The rows come from 4 hidden closed curves, with some noise, and rows from the same curve form a group. Each curve winds through 10 dimensions. The rows are also pushed far along 5 directions, which tell nothing about the answers.
In the rows, 128 means zero.
Known rows, each followed by its group:
[146 171 118 179  95 150 153 111 102 155  76 132 108 151 120  87 147 187
 108 113]
J_59
[148 153 147 175 126 147 113 121  89 132  97 123  95 154 146 121 113 163
 141 112]
J_59
[165 133 119 133 147 121 120 170 140 173 124 129 106 139 132 161 122  96
  87  83]
J_580
[189 144 128 142 114 135 108 156  95 150 142 160 115  93 149 138 108 141
 141 133]
J_580
[105 194  49 179 136 214 162 111 175 135  88 198 142 156  96 160 163 126
 109 129]
J_35
[166 159  88 206  74 151 153 151  88 130 113 123 101 120 135  49 124 156
  89 118]
J_35
[115 133 121 122 130 123 118 123 173 102 135 106 158 147  95  72 190 113
  84 143]
J_580
[113 105 148 154 151 137 137  92  91 155 142 144 102 139 156 128  97 158
 161 103]
J_378
[102 124 104 168  96 136 162 110 132 115 117 124 142 105 104 126 123 152
 129 172]
J_35
[148 150 139 174 139 160 131 112 130 142 108 113  96 169 124 123 130 123
 113 106]
J_59
[157 122 134 120 143 143 105 149 128 158 148 163 119  99 135 152  98 129
 141 133]
J_59
[108 146 132 166 156 155 145 117  95 144 134 131 112 133 142 117 133 160
 147 110]
J_35
[ 66 156 114 150 144 150 152  80 151 109  69 139 142 133 107 149 150 181
 152 129]
J_378
[ 99 133  88 121 113 194 126 150 180 131  99 204 186  51 105 168  98 129
 142 217]
J_378
[107 118 115 144 124 113 158 125 142  94 150 114 142 110 120  67 161 126
 114 155]
J_580
[126 151 104 206  89 180 181 129 133 157  83 144 119 128 106 108 129 159
  96 173]
J_580
[145 163 121 196 124 162 125 110  93 182 123 128  98 104 155 142  91 205
 162 139]
J_59
[ 92 106 117 178  96 151 125 102  82 109 153 116 131 151 146  64 137 177
 120 117]
J_59
[156 109 145  99 110 128  90 141 129 142 118 140 156  90 112 144  88 108
 134 159]
J_59
[158  90 142 104 132  87  98 142 131 109 152 104 116 148 133 127 133  98
 110  67]
J_59
[121 119 115  84 134 127 132 170 171 124 139 147 167 112  79 157 145  84
 121 190]
J_378
[140 148 137  62 178 115  95 158 165 163 132 157 131 125 116 212 123 107
 149 147]
J_35
[117 101 166 114 136  87 144  96 104 125 137  86 106 109 154 157 107 153
 163  89]
J_59
[117 128 144 124 177  89 112 139 130 101 139 129 133 115 130 159 143 115
 143 129]
J_378
[148  98 133  84 114 123 120 174 148 125 132 128 116 134 138 105 122  99
  97  95]
J_378
[142 133 106 126 136 115 131 150 121 111 155 142 124 112 147 105 126  99
 125 120]
J_378
[ 96 126 103 117 132 133 122 138 146 129 123 140 169  88  95 190 117 125
 135 155]
J_59
[130 131 120 111 136 142  89 147 109 131 153 152 146 103 132 116 103 128
 149 150]
J_35
[109  98 124 117  91 127 131 137 145  59 117 112 163 122 109  86 143  91
 105 146]
J_580
[100 125 117 126  87 138 126 132 122 113 135 125 128 122 155  70 134 163
  93 139]
J_580
[122 146 143  78 179 134  89 109 165  96 108 140 141 151 132 168 141  82
 148  95]
J_35
[106  78 139  93 103 119 150 123 144  86 156 129 160 128 110  34 165  96
  96 153]
J_59
[120 140 132 171 155 146 153  96 118 165 131 143 103 102 151 155  98 153
 153 133]
J_378
[176 127 171  92 184 123 110 150 152 173 113 149  75 151 154 208  97  97
 147  79]
J_378
[117  97 150 145 102  95 129 127  74 125 147 107 102 134 158 107 134 195
 115  91]
J_580
[130 166  99 174 117 135 155 137 129  87  88 124  99 183 111  90 183 146
  87  73]
J_59
[ 91  98 159  86 196  98  88  97 110  93 156 127 150 124 139 170 124 122
 196  87]
J_35
[105 119 124 128 146 105 124 102 134 141 135 119 146  85 147 175 118 160
 159 127]
J_580
[149 130 110 145 115 119 111 167 106 170 135 125 138  74 130 144  98 142
 108 133]
J_59
[128 122 137 120 151 132 111 116 110 150 134 121 126 167 130 113 126 104
 120  83]
J_35
[166 159  54 145 102 207 133 184 162 180 114 205 163 107 101 112 110  51
  59 170]
J_35
[131  71 162  48 111  73  89 122 126 119 160  98 156  91 132 103 118 121
 125 106]
J_59
[102  82 133 147 117  92 116 121  91  86 157 110 151  81 136 104 123 169
 153 126]
J_59
[127 120 124 132 120 133 133 160 156 147 111 151 167  74  89 146 118 110
 110 212]
J_580
[127 104 110  90  83 138 116 164 121 118 129 140 165 112 109  99 119  99
  92 128]
J_35
[ 59  91 106 116 101 151 122 105 160  86 156 116 212  78  89  89 130 118
 138 225]
J_59
[138 124 128 134 124 115 135 135 116 161 109 137 119  90 147 136 101 161
 133 112]
J_378
[122 174 112 129 179 153 125 103 178 120 107 150 135 144  99 172 138 101
 159 154]
J_35
[155 104 180  94 142  75 100 159 115 150 155  89 111 101 152 132 114 135
 131 131]
J_378
[168  98 171 158 127 112 111 132  91 158 164 111  90  93 191 131  97 185
 172 130]
J_378
[147 116 113 142 108 123 126 182  89 166 149 129 124  69 142 152  73 136
 129 146]
J_59
[ 79  81 159 140 132 117 108  86 131  77 153 103 167  96 135 116 146 182
 187 175]
J_378
[125 132 136 151 162 130 132 103 111 148 118 158 117 152 125 154 122 134
 156 118]
J_378
[ 95 111 110 159 118 150 140  59 125 119 145 133 152  97 141 120 110 164
 181 154]
J_35
[132 106 157 115 114  99 135 165  89 101 149  96  96 159 144  85 139 135
 122 109]
J_378
[194 149 123 125 135 114 141 183 148 147 120 138 101 111 136 134 117  73
 102 125]
J_580
[ 43 141 154 114 191 123 138  70 135  84 137 117 135 156 125 136 162 159
 191 155]
J_378
[ 76 148 112 136 126 125 157  96 129 113 107 133 170  97  83 136 152 179
 165 181]
J_580
[ 86 117 146 140 166  87 147  79 138  99 132  76 126 145 125 127 166 150
 152  95]
J_580
[146 112 162  85 155 107 106 157 165 116 123 128 115 126 142 183 115  75
 118 122]
J_580
[125 163 111 138 134 125 139 127 117 184 114 124 122 108 138 135 113 169
 140 133]
J_580
[159 126 154 100 139 118 106 147  94 169 120 133 105 120 151 185  86 133
 143  78]
J_35
[ 22 113 152  88 144 125 127  59 155  40 113  89 198 132  81 109 179 151
 175 170]
J_35
[115 112 151 126 125 105 132 134 130 122 114 114 149 108  98 124 134 135
 125 167]
J_580
[131 119 167 114 146 103 105 131 144  92  96  87  96 213 130 143 169 109
  89  49]
J_580
[152 167  96 151 137 165 103 131 138 151 129 162 109 134 144 156 113 133
 123 108]
J_35
[177 139 151  83 149 107 114 194 154 171 136 126 104 118 133 160 122  96
 102 140]
J_378
[100 107 104 158 132 137 141 101 124 132 168 138 152  75 131 133 119 157
 155 147]
J_35

New rows. What belongs after each?
[158 146 112 149  89 146 125 159 107 119 119 155 109 139 140 109 142 148
  91 114]
J_580
[136 105 125 137 111 144 117 116 109 177 158 129 121 135 152 110  99 130
 114 114]
J_35
[113 127 146 128 169 126 126 118 140 152 128 116 135 137 122 146 131 128
 161 154]
J_580
[148 139  81 192  78 188 159 138 115 174 132 151 130 131 115  74 131 150
  95 153]
J_580
[120 117 118 136 133 152 138 140 155 136 120 168 163  98  86 186 122 116
 150 197]
J_378
[166 211  85 194 120 186 145 157 156 163  77 176 113 140 107 116 161 141
  79 165]
J_580
[121 154 110 154 122 145 131 147 123 149 110 175 127 102 130 171 130 175
 118 156]
J_580
[ 78 110 179 152 177  94 137  34  78 120 135  68 102 184 148 124 142 195
 200  66]
J_35
[145 170 150 135 183 127 125 116 137 144  89 112 100 186 123 169 146 124
 161  96]
J_580
[112 106 100 107 107 149 131 139 169 126 151 132 154 159 104  79 151  70
  66 144]
J_35
[119 122 168 119 120  97 110 113  88 126 117 116 128  89 146 145 104 188
 167 145]
J_580
[112 154 109 140 142 142 122 109 168 132 127 139 173  80  99 124 151 140
 134 191]
J_580
[115 132 143 167 160 124 113 101 103 117 119 129 115 108 135 190 107 184
 191 112]
J_59
[ 89 146 130 147 156 159 122 109 122 113 111 175 143 113 105 155 134 183
 178 162]
J_59
[154 160  82 114 126 134 129 216 171 152 129 196 154  77 105 131 144  92
  72 205]
J_580
[124  94 156 101 168  95 105 118 126 156 176 121 165  75 110 164 119 135
 178 165]
J_580
[167 152 117  91 115 103 130 152 136 129 118 128 128 115 117 130 138 112
 120 116]
J_580
[190  80 177  49 131  51  88 171 109 159 169 103 108  92 186 161  75  84
 137 105]
J_59
[179 121 140  86 158 112 100 176 153 169 151 117 104 184 124 138 148  68
  83  75]
J_580
[177 111 150 169  97 127 161 154  59 156 151 100  57 153 184  50 100 134
 106  83]
J_35
[130 129 128 151 109 145 163 131 114 127 120 119 110 141 112  97 126 125
 117 126]
J_580
[ 97 125 153  92 142 127 102 116 124 109 122 108 128 174 126 157 128 119
 139 111]
J_59
[141 139 103  88  91 120 128 149 158 117 118 145 154 121 118  72 166 112
  78 138]
J_59
[108 125 153 139 147 146 124 108 146 124 106 145 127  99 146 204  98 139
 162 157]
J_580
[104 153 116 135 135 159 113 109 136  86 118 163 174 107  94 146 152 143
 163 181]
J_580
[137 164 119 156 124 178 150 104 155 169  77 167 141 108 101 177 110 125
 131 174]
J_59
[ 97 123 128  81 116  96 126 128 122  92 128 120 160 102 120 117 136 143
 153 154]
J_580
[100 112 125 107 121 147 107 113 127 117 136 117 147 153 131 118 130 126
 134 113]
J_580
[172 170 141 158 168 127 134 132 116 182  96 120  84 159 143 170 119 138
 157  96]
J_580
[123 114 130 143  91 153 117 126 106 129 108 144 144 117 128  91 110 159
 133 150]
J_378
[ 96 121 152 117 164 122 105  91 105 135 129 115 146 146 122 133 125 139
 165 118]
J_35
[ 85 134 165 124 173 115 128  55 123  81 102 112 115 171 141 135 141 152
 192  99]
J_378
[148 135 117 113 141 107 127 185 140 152 154 166 140  64 133 129 122 114
 120 193]
J_580
[159 115 134  97 116 102 104 189 121 144 134 151 121 109 135 158 122 120
  89 119]
J_580
[220 137 127 112 140  91  93 198 148 190 165 142  75 111 177 162  98  93
  88 117]
J_35
[162 171 143 140 155 139 128 120 137 163  84 167 104 142 119 165 135 159
 154 132]
J_59
[152 140 129 134 143 128 149 162 138 169 138 120  86 149 138 108 129 106
  90 109]
J_580
[154 184 118 145 141 162 116 126 138 127 107 175 120 123 128 175 140 146
 146 140]
J_580
[102 165  82 169 101 168 165 161 125 122 104 146 141 121 107 103 139 140
 105 184]
J_59
[137 154 135 118 171 132 144 153 163 154 123 130 101 155 114 147 139  90
 105 122]
J_580
[138 112 118 124 143  92 133 145 148 141 151 120 143  80 132 130 130 110
 120 139]
J_580
[170  97 125 125 105 111 117 159 100 142 179 125 151  91 118  72 125 115
 125 152]
J_580
[ 69 139 106 126 113 119 147  98 141 116 112  94 153 144 105  80 169 168
 108 128]
J_580
[123 175 131 149 124 145 138 119 121 142 101 121  65 184 169 118 145 181
 101  79]
J_580
[ 99 110 107 143  79 128 127 101 129 107 121 109 161 114 120  96 138 155
 104 130]
J_35
[ 97 104 121 140 135 132 118 114 133 138 137 126 154  90 134 160 110 140
 136 132]
J_580
[104 144 138 193 135 173 129  83 120 117 106 119 125 153 118 116 132 156
 140 137]
J_59
[ 77 120 134  93 156 126 137 120 167  98 129 128 166 138  76 170 161 120
 156 176]
J_378
[125 146 121 180 108 161 128 124 133 123  85 135 119 160 126 132 147 154
  96 120]
J_580
[125 127 112 132 102 122 151 111 120 138 112 122 115 170 123 131 149 147
 103  75]
J_59
[108 158 129  89 170 136 131 115 167  85  99 142 115 182 121 134 151  86
 137  96]
J_378
[151 112 153 151 106 124 145 125  95 131 136 116  85 109 178 114  91 147
 142 118]
J_580
[141  90 128 113  99  81 140 153 102 149 162 108 146  84 111  89 127 140
 115 143]
J_580
[156 154  92  86 137 142 125 216 201 159 134 163 130 130 112 110 146  42
  36 159]
J_580
[115 160 130  99 116 126 117 126 149 119  83 127 129 145 121 146 145 148
 105 122]
J_580
[126 116 135  97 157 124 113 131 181 104 122 174 171 122  87 141 159  86
 133 177]
J_59
[193 136 100 163  62 122 152 147  91 161 144 104 105  91 155  32 110 145
  94 109]
J_580
[143 120 138 160 103 131 133 135  85 141 136 109 109 104 145  73 110 156
 107 106]
J_59
[173 167  93 157  94 150 116 173 122 171 110 136 122 119 123  92 125 141
  79 133]
J_59
[176 109 149 159 131 115 104 135  72 199 178 137  98  58 183 143  35 159
 182 174]
J_35
[141 162 142 192 124 135 140 119  88 163  97 135  99 112 142 136 118 205
 146 142]
J_580
